The groups are shells around one centre, one inside the other: the same stretched ball of 5 dimensions in 6 sizes.
(in the rows, 128 means zero)
Known rows, each followed by its group:
[ 91 103 101 136 105 149 108 130 144 166 103 187  95 198  74 116 141 135
 165 118] -> k81
[149 133 119 138 156  81  96 132 135 138 143 136 141 126 151 121 136 130
 183  92] -> k938
[ 78 120  66 140  97 147 115 125 153 203  76 187 121 197  68 111 129 130
 146 116] -> k800
[132 131 101 141 138 120  99 142 160 152 131 160 125 167 106 132 132 153
 175  98] -> k81
[128 105 150 142 155  88  84 114 128 104 171 184  93 143 171 132 140 141
 212  89] -> k938
[136 137  87 133 126 119 113 150 148 178  98 123 151 157  85 110 137 125
 149 111] -> k929
[133 128  77 128 108 160 120 166 156 190  82 128 136 193  26 110 147 141
 136 122] -> k156
[141 135  93 129 116 135 119 170 156 176  91 101 147 168  57 107 142 119
 141 128] -> k938
[143 124 125 137 139 119  99 154 157 131 141 140 115 163 106 130 138 143
 181 109] -> k156
[141 143 107 143 153  81  96 133 150 147 137 138 148 129 152 125 125 131
 180  93] -> k771
[128 107 115 133 135 120  99 125 125 147 129 173 109 165 107 117 151 144
 179  96] -> k938
[108 132  77 134 105 132 119 145 151 196  76 134 144 173  70 103 133 112
 139 124] -> k156
[130 128 118 145 154  82  90 118 141 136 150 168 127 135 165 129 128 138
 193  87] -> k929
[111 129  71 133 100 162 120 158 166 196  77 146 130 201  33 113 137 138
 137 125] -> k81
[141 105 132 131 136 131  98 145 137 127 142 158  97 174  93 124 154 149
 184 106] -> k929
[ 96  96 111 132 106 146 109 128 132 160 104 181  92 192  76 110 149 127
 166 120] -> k771
[ 86 102 102 140 115 132 101 111 137 162 114 206  95 186 106 119 137 137
 176 105] -> k81
[103 110 128 149 150  87  83  96 135 124 161 213  96 149 180 135 128 145
 210  82] -> k771
[110 112 123 137 126 106 102 125 132 144 124 158 112 154 130 113 138 113
 178 113] -> k771
[122 127 121 146 147  92  91 125 152 133 149 170 117 147 155 133 125 139
 194  95] -> k81
[131 143  86 141 127 128 108 158 174 170 111 136 140 171  83 127 126 143
 157 111] -> k771
[146 134 100 134 129 131 109 164 161 159 116 125 135 170  74 122 139 142
 159 113] -> k81
[162 110 153 129 154  98  95 145 124 107 158 128 111 138 131 119 155 131
 193 103] -> k938
[149 113 125 125 127 133 110 161 136 142 119 119 117 168  72 110 157 128
 164 121] -> k156
[152 124 102 126 123 149 113 171 152 161 108 121 127 182  44 116 153 146
 152 117] -> k156
[104 133  96 148 135  92  98 115 150 163 123 174 133 147 150 124 119 127
 177  97] -> k156
[107 132  83 138 115 117 113 134 148 186  91 147 142 162  99 109 129 115
 151 115] -> k929
[ 94 118  78 141 109 151 108 131 159 183  98 192 110 201  69 124 133 151
 159 109] -> k800
[ 99 113 119 146 135 103  92 111 144 138 142 197 101 161 150 130 127 137
 194  97] -> k81
[ 86  96 110 141 120 131  96 106 134 151 126 219  84 187 115 124 139 145
 186  99] -> k938
[ 92 110  95 142 118 136 100 117 148 164 117 207  99 190  99 127 134 151
 176 101] -> k800
[105 131  72 137 102 152 117 152 167 194  81 151 132 194  50 115 131 134
 141 123] -> k800
[137 133  93 131 120 131 115 161 154 173  98 117 142 167  69 111 140 125
 148 121] -> k800
[ 84 124  73 140  97 146 115 135 161 196  80 173 122 195  68 114 126 127
 147 122] -> k800
[129 104 132 132 126 137 101 148 143 129 135 158  93 181  87 123 150 141
 181 116] -> k771
[ 92 135  66 142 107 129 114 131 159 201  80 163 141 177  86 112 122 123
 145 115] -> k929
[ 77 105  85 137  98 148 111 118 141 186  87 197 103 198  75 110 138 129
 157 116] -> k929
[156 127 127 137 153 108  94 149 152 124 154 142 120 152 121 133 140 152
 188  97] -> k929
[ 94 120 101 144 115 131 103 133 163 160 115 179 107 183 103 127 125 134
 172 115] -> k938
[124 125  91 130 111 138 118 154 146 180  88 127 136 174  62 105 143 120
 144 124] -> k800
[118 131 111 150 153  78  88 109 146 141 149 181 127 135 177 133 120 139
 196  83] -> k771
[149 127 100 132 138 126 104 150 146 157 122 140 132 165  83 121 146 150
 165 100] -> k156

New rows. What belongs after each?
[123 137  72 136 120 131 113 144 155 191  92 145 146 172  73 115 134 138
 147 107] -> k156
[148 113 134 134 141 129  96 153 150 120 151 151 100 172  98 132 148 155
 188 106] -> k771
[121 118  80 126 102 161 121 156 145 191  77 139 128 196  29 104 151 133
 137 124] -> k929
[151 114 120 129 135 139 103 159 147 137 133 142 109 178  72 124 154 154
 173 108] -> k156
[147 122 139 137 149  99  95 146 146 117 154 136 116 144 136 128 139 134
 191 105] -> k156
[116 136  72 135 109 144 117 155 164 193  83 139 141 185  55 113 133 133
 140 120] -> k800
[125 114 123 140 146  96  93 117 130 135 144 173 114 146 148 123 139 136
 191  92] -> k800
[128 114  93 128 117 143 113 144 134 174  97 149 124 180  60 108 153 137
 152 111] -> k156
[119 124  79 132 114 138 114 139 141 189  88 151 135 177  65 107 144 133
 146 110] -> k156
[102 117  97 142 128 114 100 113 139 164 118 189 116 166 123 120 133 138
 176  96] -> k800
[ 92 131  88 149 122 113 101 122 163 170 114 183 123 169 125 127 116 134
 172 105] -> k929
[111 114  97 131 114 128 112 132 130 175  94 153 124 170  85 103 145 118
 155 115] -> k156
[ 82 123  80 143 104 136 110 127 160 186  91 182 119 188  88 118 123 128
 156 117] -> k800
[116 117  83 129 101 167 118 157 154 185  84 151 118 205  28 111 148 141
 142 124] -> k81
[100 119  99 139 115 120 108 128 144 169 104 163 121 168 106 112 132 118
 164 115] -> k800
[ 87 126  85 150 123 119  98 115 162 171 117 203 115 178 122 132 117 146
 176  98] -> k929
[ 93 119  91 139 109 127 110 127 146 178  95 168 121 175  97 111 131 119
 159 117] -> k800
[102 128  86 145 128 115 100 119 153 172 115 186 125 169 119 125 125 142
 171  96] -> k800
[104 125  97 142 127 105 103 119 142 167 113 170 128 156 129 117 128 124
 171 103] -> k800
[ 71 118  81 150 118 118  98  98 150 178 110 221 110 179 130 126 119 140
 176  95] -> k938
[ 87 120  85 146 112 146 102 129 170 171 111 203 102 202  85 133 124 155
 170 108] -> k771
[108 105  96 134 115 151 106 132 141 167 107 186 101 197  66 119 148 151
 165 107] -> k929
[ 80 118  61 137  89 165 119 134 156 210  66 182 119 211  40 110 134 135
 138 122] -> k81
[118 127  85 130 104 146 120 157 152 187  80 128 135 183  50 105 141 119
 139 129] -> k81
[107 100 119 138 130 125  95 115 132 140 136 200  90 177 117 125 144 148
 189  97] -> k929
[138 125 131 144 161  79  86 121 140 120 164 166 120 132 172 134 131 143
 202  85] -> k929
[ 90 129  73 146 119 120 105 115 153 189  99 190 130 174 110 120 123 137
 162  99] -> k156
[ 64 119  60 142  84 166 117 131 168 209  68 196 111 218  48 116 124 135
 142 125] -> k938
[ 72 107  76 137  96 145 113 113 137 197  78 197 110 195  77 106 136 124
 152 115] -> k771
[ 96 137  66 145 112 132 110 133 168 195  91 172 137 182  87 122 120 138
 152 109] -> k929
[157 141 110 135 145 100 105 157 152 149 127 109 149 139 114 119 135 128
 167 107] -> k156
[154 123 111 124 123 137 115 171 143 157 106 103 133 168  57 107 154 126
 151 124] -> k156
[ 89 111  97 143 123 113 100 104 133 167 115 200 111 168 128 118 132 132
 177  97] -> k156
[136 101 124 126 125 139 106 146 128 142 123 151 102 178  75 113 159 139
 171 113] -> k156
[138 113 139 141 154 103  87 130 142 112 166 174 100 154 144 137 140 154
 203  91] -> k929
[143 112 131 136 151 109  92 132 135 123 155 167 106 156 127 130 147 153
 194  91] -> k81
[153 111 129 128 133 141 104 164 146 130 135 133 105 178  69 123 156 148
 174 115] -> k771
[143 118 149 143 168  67  82 115 128 103 177 165 113 120 193 132 136 136
 213  83] -> k771
[152 134 117 139 151 105  96 149 156 135 146 139 130 149 121 132 135 149
 182  97] -> k929
[140 141  99 138 140  97 105 143 149 162 118 126 151 139 122 117 131 124
 165 103] -> k156
[ 80 124  68 139  95 142 117 129 153 204  71 171 129 190  70 107 128 118
 142 122] -> k929
[ 61 113  81 147  99 140 106 111 158 185  95 214 101 199  98 122 120 132
 165 114] -> k938
[108 108  91 133 111 152 109 134 141 174 100 180 107 196  61 115 148 147
 159 110] -> k81
[128 134  89 134 115 142 114 164 166 175  98 128 134 181  59 117 135 134
 148 123] -> k929
[136 126 126 139 147  87  97 132 139 134 142 142 129 135 150 121 134 123
 186 101] -> k81
[114 101 128 135 126 123 100 128 132 136 131 173  95 171 111 119 146 131
 183 110] -> k929
[ 85 107  80 135  97 161 113 129 147 189  85 193 103 209  53 113 141 141
 152 116] -> k81
[ 82 100 110 142 115 131  99 110 140 153 121 212  87 187 113 123 135 138
 183 107] -> k156
